The rows come from 4 hidden closed curves, with some noise, and rows from the same curve form a group. Each curve winds through 8 dimensions. The rows are also pushed far along 5 directions, which tell nothing about the answers.
In the rows, 128 means zero.
Known rows, each followed by its group:
[131 201 149 164 126  97 130 150 185 110  83 120 137  97 117  61 130 135
 172  57 153 125 109  83 112 128]
(3)
[130 154  72 144 193 146 144  89 221  71  93 145 123 157 120 117 102 122
 128 145 115 123 150 133 148 150]
(2)
[144 158 131 139 140 109 139 151 156 110 127 121 139 129 133 107 142 127
 156 144 107 122 134 120 146 125]
(3)
[ 88  98 135  86 159  99  96 118 144  88 144 131 120 131 107 127  99 120
 119 155 102 117 128 138 132 176]
(0)
[126 134 138 135 129 103  82 153 102 100 101 194  88 123 144 134 125 131
  97 124 163 154 122  74 108 126]
(1)
[152 191 164 164 110  73  79 156 189 136  99 130 108  82 149 111 133 131
 176  72 149 113 116  97 102  87]
(0)
[150 138 117 107 112 119  89 122 160 167 120 105 106 107 123 139 130 135
 152 138 114 115 131 146 138 135]
(1)
[133 151 110 157 168 156 147 113 163 101  95 145 145 155 125  87  91 115
 150 112 125 134 118  83 140 117]
(1)
[113 114  84 110 180 210 185 116 133 124 120 140 120 163  98 157 108  95
  97 147 126 120 127 143 179 141]
(2)
[161  91 133 150  83  93  80  98 157 180 127  60 155 135 123  86 127 135
 198 144  67 108 126 145 106  76]
(0)
[ 88 148 138 140 144 136 132 132 130  75 128 162 124 131 123 120  98 126
  90  82 167 160 136 116 116 145]
(2)
[103 102  70  96 133 126  97 107  84  95 166 170  80 143 116 180 155 134
  49 169 169 163 214 173 100 182]
(1)
[172 132  74 147 103 127 110 101 181 147  86 114 130 156 106  94 149 133
 162 158 101 122 167 122 131 104]
(2)
[111 121 130 132  49 105  80 140 138 134 109 130 115 131 127 120 140 128
  90 121 146 149 138 123  97  98]
(3)
[127  90 129 116  62 131 112 138  44 180 143 139 118 129 133 160 159 129
  79 145 156 134 141 136 101 102]
(2)
[122 130 151 120 172 189 197 100  82 160 146 126 200 138 137 104  65 114
 137 109 137  88  94 122 158 127]
(3)
[117 146 110 113 117 116  83 109 188 114  93 123 119 120  92 106 111 132
 122 118 126 119 161 148 136 156]
(1)
[120 135 115 111 119 158 161 126 145 142 125 129 127 131 105 140 135 125
 107 136 138 119 147 157 152 145]
(1)
[ 95  92 171  98 131 144 186 147  82 122 140 158 160 137 122 131 117 120
  94 151 126  99 109 122 157 149]
(0)
[107 110 142 123 141 120 113 146 117 104 142 145 129 145 133 144 113  98
 100 142 117 118 131 127 140 102]
(0)
[147  75  93 137 119 147 116  90 117 174 119 140 134 175 144 133 114 104
 127 180 111 107 123 110 112  65]
(0)
[140 157 117 149 134 180 198 132 186 159 109 108 158 153 150 106 118 100
 164 111 122 111  67  81 145  79]
(3)
[117 126 116 128  84 131 109 128 162 125 101 128 126 146 115 112 127 121
 104 125 127 141 134 125 125 114]
(3)
[148 121 102 126 119 135 143 137 130 133 130 129 139 157 137 133 153 121
 120 186 104 125 146 130 151 108]
(3)
[145  45 145 131  71  76  66 123  16 172 191 134 123 120 152 167 150 158
  94 203 110 148 183 196  98 108]
(3)
[127 103 162 108  65  95 132 104  40 198 162 110 159  89 160 132 147 167
 113 122 169 102 115 156  70 143]
(2)
[144 142 151 150 133 168 189 135  83 148 120 100 187 136 143 104 119 118
 153  90 128 115  78  97 140  89]
(0)
[105 115 105 118 123 129 102 171  81  90 142 205  63 150 144 169 151 114
  59 156 170 190 143  84 107 135]
(1)
[146  72 107 103 156 148 168  92  68 147 158 148 137 136 128 174 147 152
 103 203 109 108 167 192 152 173]
(1)
[166 149  84 160 134 115  68 115 191 127  86 127 101 142 125 104 121 120
 165 139 111 141 147 103 124  92]
(2)
[137 165 133 141 117 158 170 161 129 152 111 139 120 133 160 145 150 104
 132  90 170 121  72  64 117  79]
(2)
[139  93 107 141  83  89  53 112 160 134 120 102 115 152 120 112 138 121
 150 150  91 141 153 124  95  84]
(0)
[133 111 126 138 130 120 110 109 177 136 116  93 145 145 115  94 105 112
 176 133  83 107 113 120 131 101]
(0)
[136 140 107 154 174 146 161 125 183  95 135 130 130 156 117  98 122 120
 172 130 103 149 145 110 149 131]
(3)
[111 130 186 104 134  29  49 138 104 101 164  82 122  49 115 114 119 168
 150 108 110 124 137 186 100 197]
(0)
[138 126 107 144 111 134 125  99 151 147 103 138 133 140 141 128 127 122
 114 129 142 105 132 125 106  93]
(0)
[ 90 158  88 108 197 138 129 135 203  43  88 176  61 136  98 145 117 110
  93 127 143 149 123 104 143 196]
(2)
[111  85 121 101 117 135 113 109  84 164 169 118 121 129 146 173 114 126
  82 165 132 125 124 177 117 129]
(3)
[135 136 121 122 149 112 113 127 105 115 145 120 123 113 110 121 139 141
 135 134 123 134 166 155 136 165]
(3)
[118 114 164 127 147  97 144 104 134 105 141  97 136  85 103 116 128 175
 166 100 104 128 132 173 123 196]
(1)
[147 139 111 150 162 156 138 130 133 141 100 172  98 140 145 137 116 106
 138 128 147 126  98  73 130  97]
(0)
[110 163  49 100 185 185 144 130 156  86  93 169  90 166 117 158 123  86
  74 145 160 136 126  95 152 155]
(3)
[149 176 112 141 123 149 145 133 152 164  96 106 139 124 139 116 128 109
 147  97 149 102  96 109 126  92]
(3)
[107 144 104 147 157 156 138 154 129  70  80 212  96 156 117 139 121  99
  62 127 169 144 143  83 140 119]
(2)
[148  93  67 109 138 175 118 108 101 153 148 141 112 189 159 174 131  95
 108 186 122 137 126 101 131  90]
(0)
[105 128 128 125 116 125 122 125 121 123 117 167 119 132 146 150 125 116
  76 118 172 114 123 113 101 112]
(0)
[106  83 119  88 140 115 133  99  75 135 154 148 111 109 134 156 121 156
  91 170 142 126 122 163 109 206]
(2)
[149 149  99 115 148 117 110 139 137 105 121 120 102 126 102 126 164 131
 158 132 119 141 158 118 139 160]
(2)
[104 106 136 152  99 133 103 140 131 114 140 148 106 147 129 133 122 117
 103 115 135 172 141 115 113  92]
(3)
[120 141 110 120 144 153 167 137 130 115 142 129 107 134 136 164 154 119
 117 112 153 143 114 121 122 141]
(2)
[129  85 119 141 117 133 139  84 107 153 138 123 163 138 135 140 112 137
  96 166 115  99 151 193 124 108]
(1)
[138 137 154 118 119  97 124 156 106 106 127 123 134 110 131 121 154 152
 142 132 108 143 122 120 135 156]
(0)
[112 123 147 132 148 136 158 129 170 102 101 132 146 125 105 110 102 129
 125 132 100 112 114 145 162 146]
(1)
[112 132 168 110 118 105 140 138 100 130 131 140 128  86 133 131 132 157
 116 106 153 119 102 131 114 176]
(0)
[138 120  85 169  61 148  83 127  93 170  84 204 102 172 166 148 129  96
  46 145 200 144 141  77  77  24]
(1)
[148 124 125 117 113 109  82 126 135 160 121 125 107 116 137 140 121 131
 136 153 117 120 124 139 131 123]
(1)
[178 149  86 146 122 197 164 106 124 210 115 122 157 164 149 107 121 108
 171 131 144 111 115  82 140  69]
(1)
[137 138 166 151  99  52 100 153  96 138 157 134 125  91 170 128 159 149
 130 139 149 127 126 129  79 110]
(3)
[124 175 158 153 152 129 178 126 196 115 116 102 155 107 141  88 107 142
 183  62 129 127  77  96 125 137]
(2)
[117 107 119 104 124  81  77  95 141  94 147  99 128 115  95  96 121 164
 148 141  97 151 174 167 115 205]
(1)
[129 116 116 154 142 170 173 116 114 156 156 126 146 153 148 155 119 102
 110 136 134 113 135 153 136  73]
(3)
[ 84 102  82  80 181 130  91 103 137  80 164 143  80 138 125 168  98 121
  79 166 131 154 145 160 123 199]
(1)
[140  89 133 130 135 123 137 127  51 152 160 133 127 119 145 169 141 139
 106 172 119 124 132 173 130 124]
(2)
[134 151 133 159 125  93  90 134 176  98  94 119 113 107  91  93 132 138
 148 107 115 138 162 147 127 133]
(2)

New rows, each followed by its group:
[105 167 156 158 147 133 157 160 118  99 131 137 107 104 134 145 135 121
 117  56 174 149 105 112 111 122]
(2)
[126 117 141 120 161  85  95 113 123 112 140 100 130 103 121 123 111 140
 146 141  93 114 123 166 127 160]
(0)
[156 135 122 129 115 117 110 148 121 127 129 116 111 125 136 135 158 141
 149 138 113 154 131 114 130 126]
(0)
[142 137 112 163 164 155 171 121 163 114 135 135 139 158 129 100 124 118
 170 131 107 145 134 101 145 111]
(3)
[124 132 121 102  81 100  88 138 165 127 132 132  93 122 133 146 157 139
 124 133 136 148 140 115 106 141]
(0)
[ 93 146 115 118 105 141 120 167 133  99 118 184  82 136 118 164 145 110
  52 121 181 151 159 117 127 130]
(1)
[129 155  40 135 161 186 118  94 230  94  59 163 100 180  93 120 101  90
 105 135 135 130 163 104 157 118]
(1)
[129 159 105 144 173 182 174 123 177  83  56 194 104 145 108 156 123 110
  99  96 158 111 132  98 159 124]
(1)
[ 99 185 191 125 189 103 181 184 123  71 138 164 142  93 156 116 112 123
 124  97 156 107  77  87 143 163]
(3)
[121 118 105 117 112 136 126 157  62 124 119 204  94 154 163 197 162  99
  29 169 182 120 136 104 109  89]
(2)
[ 99 115 135 105 139  96 112 143 106  91 185 124 118 120 124 142 133 136
 100 155 122 154 166 171 128 176]
(1)
[143  64  98  91  99 128 140  44  78 213 172  77 168 122 139 143 130 167
 123 185 118  89 143 217  99 164]
(2)
[134  84 108 118 135 145 134  89 152 147 127  94 159 164 118 112 108 116
 157 171  73 101 118 136 143 109]
(0)
[124  76 161 114  84 114 115 126  75 185 176  95 156 125 146 154 126 124
 117 162 106 100 118 177 121  91]
(0)
[110 140 135 106 108 118 110 130 171 120 115 122 128 124 123 103 111 132
 132 116 125 135 115 111 126 150]
(2)
[110 132 181 107  93  48  64 136 143  95 117 121  98  57  94 138 147 175
 118  93 130 123 166 187 109 190]
(1)
[136 174 142 143 164 126 166 165 154  95 118 144 140 130 140 110 133 119
 145 125 123 116 111  91 156 123]
(3)
[ 72 140 138 108 122 114 100 153 120  79 128 189  84 123 140 169 124 105
  43  99 195 139 125 104  95 136]
(0)
[111  88 155 108 113 140 166 129  72 168 166 135 131 111 153 188 137 135
  79 145 147 106 106 176 126 130]
(1)
[ 97 135 154  80 140 118 136 145 173  76 116 133 118 104  89 135 125 140
 118 117 109 121 133 148 170 204]
(1)
[ 92 118 183  49 136  73 100 162  69 103 193 118 105  70 125 161 137 164
 111 136 126 142 122 167 133 244]
(0)
[131 108 103 150 115 132  75 145 117 124 136 127  90 160 118 136 142  94
 130 130 121 169 149 104 110  71]
(0)
[129 127 133 150 123 109 118 130 148 110 115 149 130 134 139 129 122 131
 102 148 121 122 142 144 130 110]
(2)
[106 138 199 147 149 127 164 164  91 119 162 140 155 110 148 133 101 113
 119  94 137 115 106 133 146 100]
(3)
[118 163 132 119 162 160 162 135 135 138 135 140 139 124 145 150 103 102
 108 112 157  94 112 132 149 118]
(1)
[102  99 140 107 111 132 140 114  97 116 133 161 140 132 132 164 127 134
  57 143 148 106 151 168 127 138]
(1)
[139 129 160  99 162 117 182 126 103 140 166  97 165 101 149 131 135 156
 163 145 106  97  91 146 144 183]
(2)
[105 146  90 101 192 158 149 148 168  58 128 166  81 150 100 137 125 114
 118 141 123 169 141 101 167 194]
(1)
[137  55 103  99 108  93  62  89  98 152 176  99 136 151 116 144 134 136
 118 216  73 113 195 204 125 130]
(0)
[145 143  84 175 137  91  43 130 167  82  89 147  70 143 128 134 139 110
 125 123 132 167 155 102  90  76]
(0)
[ 79 136  96 108 159 147 132 114 195  79 109 147 104 144 111 133  94 109
  81 126 142 134 120 130 134 169]
(3)
[172 138  56 141 112 119  62  99 199 145 111 131  81 150 138 152 153 122
 141 163 122 137 180 135 109  92]
(0)
[134 124 128 118  65  93  96 119  98 168 140 103 126 106 131 122 165 153
 136 113 154 133 145 137  79 132]
(2)
[126 142 124  78 143 108  94 115 170 118 135  78 149 113  95 100 109 133
 156 139  88 100 156 167 161 182]
(2)
[146 106  66 138  95 174 121 110 129 153 122 136 127 197 145 140 144  92
 116 146 138 142 141  80 109  54]
(0)
[116 119  86  97 146 117 119 117 191  94 113 125  87 130  97 143 147 137
 119 169 104 134 143 153 143 193]
(2)
[120 139 150 161 155 140 195 139 102 105 121 158 141 118 136 129 135 138
 114 100 157 129 114 122 128 137]
(2)
[153 113 124 138  93 109 126 108 127 148 115 113 163 136 141 120 140 143
 131 156 105 103 137 144 121 101]
(0)
[131 148 144 123 125 120 118 149 124 109 126 110 137 113  93 102 131 136
 146 113 112 137 154 142 155 150]
(3)
[166  90 116 134  49 124  99 112  69 208 146  96 133 136 145 124 164 146
 158 142 130 151 135 115  84  86]
(0)
[127 163 153 143 144 148 146 111 148 148  98 131 145 110 142 116  92 121
 145  58 162  98  75  95 117 105]
(1)
[117  96  94 132 135 187 183  92  95 129 148 152 155 175 136 146 116 126
  80 152 143 142 147 141 133 128]
(2)
[173 154  50 147 135 129  78 134 183 104  94 124  71 158  97 129 181 112
 161 141 112 169 186 102 130 109]
(2)
[125  93 139 144 105 145 175 103  88 169 157 138 182 151 162 128 114 123
 101 154 137 102 132 146 117  86]
(3)
[164 142 154 133 153 109 175 120 146 161 148  72 187 103 138  86 126 151
 205 155  74  80 108 160 158 141]
(3)
[141  64  95 118  91 131  93  94  81 172 172 115 129 154 151 177 133 132
  83 204 106 132 165 196 116  96]
(2)
[135  90 102 114 106 165 158 116 117 142 137 124 145 170 113 133 147 122
 121 172  99 130 155 140 153 122]
(0)
[153 124 132 158 125 131 136 129 102 161 120 153 137 129 136 126 133 127
 134 141 136 108 145 125 131  90]
(0)
[124  89 151 126 130 138 155 116  83 165 190 103 164 126 142 152 118 128
 116 153 110 104 140 194 142 111]
(3)
[124 111 110 104 130 146 135 118  73 123 155 107 143 141 129 145 135 128
 111 139 123 141 134 144 129 152]
(0)
[120 127 169 123 114  94 112 119 147 129 107 122 130  79 112 131 119 156
 126 103 126  94 126 175 127 151]
(1)
[125 108 117 141 107 122 118  96 117 164 128 141 138 134 160 126 108 132
 106 144 153 117 113 127  87 106]
(3)
[132 146 131 140 106  84  89 141 136  99  99 156  93 106 125 122 156 152
 115 110 155 157 145 107  93 149]
(0)
[115 180 143  87 166 123 127 146 173 103 124 121  99  81  97 127 121 138
 154  83 138 124 126 132 157 206]
(1)
[111 100 130 139 113 116 137 129 128 139 167 137 123 140 169 166 136 117
  91 165 133 126 127 152 103  92]
(3)
[142 147  91 143 117 119 100 116 186 117  96 127  87 126 114 128 150 137
 142 117 134 152 145 125 111 135]
(0)
[118 144 139 115 113  97  68 145 114 115 126 136 121 117 118 125 121 121
 102 123 142 124 153 132 122 126]
(2)
[131 128 151 129 112 171 174 146  76 156 123 126 168 132 119 121 120 118
 115 112 133 112 114 126 164 105]
(3)
[123 115  86 115 166 143 133 110 108 120 136 160  93 131 118 154 126 132
 100 162 144 139 155 146 130 175]
(1)
[147 118  75 117 110 149 106  91 148 159 141  99 135 162 120 123 133 117
 150 142 118 128 169 131 120 107]
(0)
[141 142 112 148 138 140 118 135 103 124 112 170 117 149 130 108 129 113
 136 110 161 146 143  62 111 105]
(0)
[134 135 108 148 141 145 148 136 115 111 141 155 125 151 138 134 142 120
 113 137 144 146 160 116 129 108]
(1)
